The rows of a group lie close to one hidden flat surface of 11 dimensions, which passes through zero. Surfaces can cross.
(in the rows, 128 means zero)
Known rows, each followed by its group:
[138 155 133  88  91 140 115 115  96 143 139 121 103  92 130 128 136 105] | Q
[120 134 137 138 135 156  73  98  92  99 102 107 120 152 138 137 175  91] | A
[125 139 109 144 138 142  84 128  83 106 116 139 162 138 103 138 122 146] | T
[135 109 138 144  83  93 103 130 132 158 126 134 104 110 124  90 144 112] | A
[124  83 179 136 116  72 145 136 158 161 117  88  77 153 166 146 179 131] | S
[ 96  56 120 161 117 181 111 132 163 120 145 128 168 100  73  88 140 107] | L
[121 128 149  99 153 125 130 138 131 102 155 121 103 175 169 173 156 139] | T
[154 125 137  93  90 142  87 136 124 141 111 158 129 160 133 163 106 101] | L
[187 125 122  79 142 124  95 126 130 129 130 128  90 112 160 150 198 133] | T
[111 132 162 125 139  82 125 145 112 147 167 133  94 102 178 114 181 134] | L
[125 146 123 105 149 175 124 121 113 117 125 100 112 146 136 156 119 132] | S
[122 113 128 148 123 118 106 152  98 135 134 147 131 133 121 115  95 147] | T
[ 81  63 179 126 144 137 117  73  98 106 103 104 156  82 124 141 171  59] | V
[113  95 158  99 160 134 101 112 128 124 137 117 143 123 137 168 157 122] | V
[ 93 161 136 149  95  91 154  88 200 159 130 115 161 126 114 105 139 103] | T
[ 95 128 130 132 148 148 195 124 185 103 156 105 121  80 115 118 130 131] | S
[121 100 140 128 136 117 127 172 154 183 163 111 104  84 124 110 100 197] | L
[116 128 116 160 150 130 127 118 164  76 138 145 132 140  98 165  54 150] | S
[120 163 136  91 102 119 162 105 149 130 160 129 127 118 145 122 169  98] | V
[139 159 145  97 105  98 127 193 144 157 139 161 108 164 168  98 149 148] | Q
[104 171 165  90  83 144 171 107 101 111 108 124 128 115 137 135 148  59] | V
[107 153 166 141  83  81 133 109 162 181 127  97 108 116 136 122 137 117] | V
[132 145 123 156 101  97  78 119 114 189 144 136 114 178 172  71 164 105] | A
[168 162  92  87 161 172 137 119 154 104 130 121 118 168 144 174 121 151] | V
[113 115 144 126 156 167  88 129 156 144 112  96 162 143 115 138 129 152] | S
[166 140 111 123  95  97  89  60  94 148 132 104  78 120 143 146 165  99] | T
[133 168 166  75 148 100 160 149 116 100 110 112 120 161 159 202 165 174] | Q
[ 88 142 130 138 131 172 158 161 134 106 130  99 119 188 142  93 152 125] | V
[136 163 100 173 144 121  98 114 128 134 108 174 175  85 112  83 150 116] | A
[ 88  96 164 121 151 115 142 148 159 101 132 144 150 109 126 129 146 129] | S
[117  99 160 121 154 159 151 148  77 115  68 115 134 134 144 146 123 112] | Q
[ 99 100 189 141 108  82 126 128 205 140 113 137 106 116 138 124  98 103] | S
[103 116 128 148 118 116  71  85 164 135 176 120 153 116  99 116 150 123] | Q
[147 131 120 143 132  86 144 147 149 122 101 163 150 148 128 135 116 145] | Q
[152  36 137 120 147  98 169 181 187 121 137 139  71 148 177  98 170 115] | T
[124 105 160 120 127  99 112 100 147 132 134 137 136  88 114 177 128 126] | L
[141 140 129 108 140 152 121 156 125  74 123 127 102  88 116 130 160 140] | A
[109 113 134 127 163 149  99 145 114  72 160 153 148 123 125 163 157 137] | L
[125 140 156 138 162 117  67 130 122 134 101 168 179  98 136 136 155 129] | A
[123 105 140 122 123 138 156 140 145 126 114 131 118 121 136 108 126 100] | T
[121 153 128 119 149 114 174  85  83 105 133  87  95 115 150 178 118 133] | L
[155 128 108  87 103 199 140 147 152 122 112 134 128 163  97 153  74 116] | L
[103 161 102 137 131 150 156  88 194 120 149 105 185 111  85 119 157 123] | V
[155 178  85 116 107 125 152 164 117 118 157 192 124  90 116  96  64 142] | S
[140 107 125 130 133 146 103 155  71 127  91 145 129 124 114 127  84 136] | Q
[165 102 114 138 122  77 104 125 142 157 135 179 147  70 104 121 105 147] | V
[103 107 130 147 128 126 154 143 162 104 125 141 160 147 120  76 161 100] | A
[123 120 127 134 139 162 129  78 101 114  76  83 143 149 110 154 106 100] | L
[126 122 144 127 107 117 127 157 126 130 121 168 122 119 130  99 113 109] | S
[134 115 144 121 119 132 120 140 113 161 117 124 118  71 118 124 102 140] | S
[110 133 106 133 155 185 145  99 126  97 121  88 137 145 117 142 142 117] | T
[135 145 120 166 145  46 121 156  73 120 169 159 101 142 162 118 119 179] | L
[143 159 106 132 109 124 124  62  60 133 113 138 136 131 144 160 110  75] | A
[141 116 147 128 143 120 195  93 161 130  71 128 122 131 162 161 107  77] | Q
[128 140 124 141 115 126 128 188 104 106 118 168 134 174 130 106  94 143] | V
[112 124 127 153 110  80 134  86  99 165 162 127 116 148 159 124 125  97] | A
[184 133 119  91 111 151 133 176  76 168  84 120  91 121 138 140 111 154] | S
[106 104 133 147 135 156 140 174 169 145 105 120 169 122 113  56 151 138] | Q
[147 126 119  87 174 146 165 110 150  73 139 130 128 141 153 184 155 125] | V
[133 109 146 119 154 107 138 171 126  92 116 198 164  85 102 155  98 161] | L
[137 163 122 140  95  69  99 105 131 138 129 132 146 152 116 124 163 126] | Q
[115  96 122 172 131 142 113  82 123 123  79  91 160 134  97 114 138  96] | Q
[139  75 129 175 151  81 170 133 146 110 108 130  95 100 135 109 121 122] | V
[155 164  92 129 129 157 115 132 120 131 120 123 135 137 112 134 103 160] | T
[101  86 155 146 111 110 123 105 116 145 125 108 125 102 124 127 137 103] | A
[125 143 153  80 159 160 152 182 147 102 117 138 119 187 171 153 134 148] | V
[128 163 117  96 118 178 140  99 103 114 146  90  97 127 133 141 152 108] | Q
[163 176  84 140  91  96 170  60 172 126 129 120 123 135 124 125 152  85] | S
[129  88 112 163 114 119 126 118 130 145 122 114 115 120 119  89 132 109] | T
[134 139  67 165 130 160 148 151  98  80 144 141 140 138 103  71 144 127] | T
[147 154 114 128 126 114 120 175 152 144 140 161 110 101 132  90 138 157] | A
[132 168 135 113 148 148  94 143  60 113 116 147 121 126 170 116 177 105] | L
[115 111  98 183 142 124  76 108  97 152 168 111 136 113 101 106 105 168] | S
[129 149 125  89 150 182 162 123 115 145 123  92 114  67 133 143 118 136] | A
[135 160 133 139 138  91 119 101 184 120 128 139 155 186 122 191  84 160] | T
[155 172  74 153  98 118 105 117 126 130 149 128 136 163 107 105 130 148] | Q
[121 117  95 178 100 107 161  93 181 104 103 124 174 190  87  98 109 102] | L
[158 166  94 132 116 153 124  64 114 134 100 102 129 115 110 148 121 103] | A

New rows. What belongs after each?
[132 113 147  89  92 164 152 103 134 161  98  79 100 148 125 155  83 103] | L
[133 151 152 134 156  84 131 168 120 150  85 171 157  83 151  83 139 150] | L
[124 129  73 166 133 181  88 129 141 133 187 106 118 178 113  83 120 148] | Q
[ 95 114 132 144 164 141 182 153 182  81 148 122 125 121 113 135 113 159] | S
[124 166 127 150 147 106 153 132 143 138  68 125 164 134 142  76 142 120] | L
[114 117 124 155 102 101 181 114 129 103 102 138 146 155 121  82 123  85] | L
[135 146 120 143 146 125 132 114 146 101  77 105 185 149  89 155 149 161] | Q
[ 97 172 133 131 145 125 114 119 126 120 147 130 181  95 104 133 147 154] | T
[112 152 126 143 121 137 128 114 145 106 169 138  68 109 124 144  32 139] | S
[147 104 108 142 103 136  71 122 117 169 129 131 121 105  99 132  89 148] | L
[113 137 138 127 152 139 118 150 130 121 119 124 138 163 155 110 159 137] | L
[144 159  90 110 112 139 179 136 147 135 183 152  93  62 118 108  94 135] | Q
[121  78 123 160 109 118 126 136 174 162 134 129 148  91  76 103  88 146] | L
[112  85 146 117 132 101 146 125 119 114 180 117  97  79 115 179 105 151] | L
[143 109 104 132  97 149 137 124  82 111 138  96  85 162 114 130  97 119] | A
[135 133 121 116 105  97 134 124 112 136 182 151 108  85 142 113 149 119] | V
[140 126 120 108 144 111 182 114 184  95 156 110  95 162 155 185 127 138] | T
[142 165  79 132 118 201 137 171 111 126 107 112 141 164 107  72 137 144] | Q
[115  89 115 176 116  98 154 131 110 129 141 105 124 129 131  74 197 109] | S
[120  64 142 159 167  90 134 149 144  91 133 145 111 168 163 109 157 126] | V
[122 142 128 105 142 130 128  87 166 103 146 112 133 189 165 157 186 100] | V
[155 157 116  92 115 123 183 186 101 134 120 138  89 163 153 121  54 164] | L
[167  98 106 145 136  88 120 136 121  95 143 155 102 154 137 145 127 144] | T
[144 152 160  75 132 148 106 148 149 103  92 145 124 106 131 151 153 120] | A
[121  95 155 132 156  79 129 145 192 133 116 135 173 123 117 155 153 173] | S
[122 119 144 137 121 100 131 117  84 137 132 110  95 141 155 126 160 115] | Q
[164 199 121 126 155  92  96 135 169 132  71 172 185 202 147 141 127 160] | L
[118 100 128 141 123 140 132 121 154 159 150 122  99 123 157  80 124  94] | Q
[154 157 116 113 116 107 121 111 119 162 151 131 107 101 142 136 122 141] | S
[127 129  98 157 116 154 127 116  93 138 124  90 132  38  59 107 120 152] | Q
[126 132 160 129 106 137 115 140 139 150  74 109 109 182 164 103 139  93] | V
[133 178 123 110 114 183  91 121 102 149 100 114 145 144 127 122 131 112] | T
[162 165  98 137  92 120 170 113  76 125  92 130 101 160 151 111 139  77] | Q
[107 122 172  94 136 134 128 180 137 120 101 147 165 124 129 122 147 141] | Q
[175  93 115 108 151 108 114  98 103 122 131 137  73 127 176 165 140 110] | V
[ 98 104 178 123 130 116  96 110 163 155 114 120 139 111 136 127 139  99] | S
[ 92  95 149 141 133 131 114 153 113 132 149 125 117 116 137  96 131 128] | S
[137 129 142 136  98 109 125 116 169 198 134  90  60 115 150 108 118 133] | S
[ 84  77 153 149 139  89 154 117 170 102 178 118 131 116 117 142 153 129] | L
[129 109 130 115  71 108 127 125 135 119 161 136  97 209 141 148 107  98] | L
[155 132 108  81  99 175 139 132  94 162 143 125  82 106 176  48 178  58] | V
[ 94  90 184 126 123  84 109 121  87 119 136 136 104 173 163 156 126  99] | T
[150 124 106 137 137 119 143  71 115 116 132 108 102  95 117 162 123 114] | V
[156 104 111 118 165 142  77 117 149 129 131  91 107 161 146 142 181 150] | T
[164 154 113 117 127 119 103 140  76 189 111 184 158 123 140 155  46 143] | A
[151 105 132 137 149 147 111 125 121 146  82  87  85 146 145 156 102 143] | V
[143 151  92 162 142 134  54  86  94 146 120 103 161 107  77 147 120 172] | T
[ 86  87 137 141 184 170 116 134  60  81 169  65  89 121 134 166 145 163] | A
[123 164 164  87 166 122 147 126 193 154  98 110 153  96 150 147 157 151] | L
[ 88 137 137 153 136 134 111 137 167 150 143  95 139 223 144 114 113 148] | T
[112 119 142 139 105 104 179 101 175 140 117 123 121 159 134 132  88  92] | T
[127 177 124 116 157 143 116  96 184 149 115  97 178 108  82 207  70 195] | T
[101 138 120 136 140 128 140 112 117  91 171 131 111 142 141 128 134 109] | S
[110 167 173 101 115 147 111 164 137 153 103 116 129 174 135 154 102 151] | V
[146 158  87 143 105 161 127  99 104 133  96 101 125 182 128 104 115  94] | L
[133 158 118 120 155 158 110 156  79 128 153 126  85  90 159 106 166 144] | A
[120 115 143 153 146  86 110 174 121 149 141 156 128  97 140  86 139 162] | L
[133  99 129 136 156 162 149 134  97 111  71 121 137 137 123 139  97 116] | Q
[150  78 101 148  65 134  90 196 118 126 146 205 134 177  96  82  78 119] | L
[159 155 108 110 119 160 114 126 127 101  83 144 141 148 106 147 107 119] | A
[143 137  84 145 124 149 115 113 123 114 161 130 121 120 110 122 140 126] | L
[ 98 173 159 113 110 113 145 117  82  73 133 132 123 178 144 185 134  98] | V
[126  82 142 119 132 109 179 143 113  65 106 180 131 113 127 148 108  89] | T
[141 122 127 112 122 170  98 150  68 109  91 156 153 104 113 101 148 101] | T
[104  84 146 118 120 135  90 101 135 123 218 102  83 112 132 180 168 123] | L
[128 119 113 117 132 139 135 104 120 123 152 125 118 112 140 111 172  97] | V
[121  98 119 163 107 114 146 106 146 159 123 111 144 111  97 107 108 126] | A
[144  77 175 105 171  81 157 184 112  75  99 177  73 150 192 164 123 127] | V
[151 153 115  98 141 169  83 137 139 187 124  98 145 147 138 122 142 172] | S
[187  66 116 124 171  98  95 155 136 127 102 178 106 159 170 129 131 130] | V
[127 135 123 149 110 162  99 110 156 128  80 138 146 142  95 114  73  97] | S
[125  91 137 145 153 140  61 115 102 146 113 103 149  87 105 127 155 146] | T
[103 115 137 148 124 160 162 172 129 133 102 111 128 115 119  74 120 125] | V
[131 118  99 156 139 137  94  88 137 142 137  91 140 150 122 121 141 132] | V
[129 147 129 117 128 108 143 148 157 129 149 163 147 186 161 131 123 138] | A
[123  88 179 136 135 113  61 139 102 140  79 128 133 168 144 155 113 123] | V
[130 139 108 130 152 112 143 112 152  78 138 148 173  83  96 127 191 129] | T
[139 105 158 123 121  67 102 114 169 119 102 169 170 135 134 128 169  92] | T
[117 122  87 190 128  91 132 114  59 108 180 156 118 124 136  99 135 125] | A
[120 117 128 119 140 123 102 163  47 123 165 155 136 119 142 120 139 151] | S
[116 103 139 126 112 131 136 116 166 148 133  70  94 133 119 115 149 125] | A
[118  93 139 141 148 105 119 121 112 139 146 107 132 105 119 142 147 159] | S
[128 151 128 142 156  80 178 152 112 151  97 111 119 133 143 121  67 188] | L
[138 130  79 130 130 192 126 109 142 127 185  83 100 135 107 149 132 147] | L
[115 162 102 164 117 148 180 116 125 104 123 105 137  83  68 134  81 153] | V
[177 152 104 131  93 133  84 116  90  87  91 149 104  95  92 123 128 108] | A
[ 88 104 167 133 102 148 149 165  21 102 111 137  88 123 151  95 140  71] | V
[128 105 133 131 122 143  82 116 135 101 110  85 104 168 115 147 145 133] | A
[134 144 142  92 152 150 101 167 182 134 113 143 178 146 130 127 163 161] | T
[146 130  71 161 101 168  84 105 125 167 148 119 110 125 107  84  91 116] | Q
[119 104 170 119 117  93 124 146 205 168  98 133 160 133 122 124 111 144] | L
[167 166 125 107 103  73 138 160 125 167 151 151  80 162 167 124  91 165] | L
[173  84  84 155 157  92 125 103 119  90 157 125  85 105 126 148 167 145] | T
[120 125 141 126 117 117 119 104 142 125 141  97 103 153 140 133 160 117] | A
[ 83 139 147  97 140 133 138 125 129 120 201  97 115 121 138 154 166 162] | V
[100 103 178 135 127 104 113  61 130 173  88  68 127  83 130 145 145  97] | L
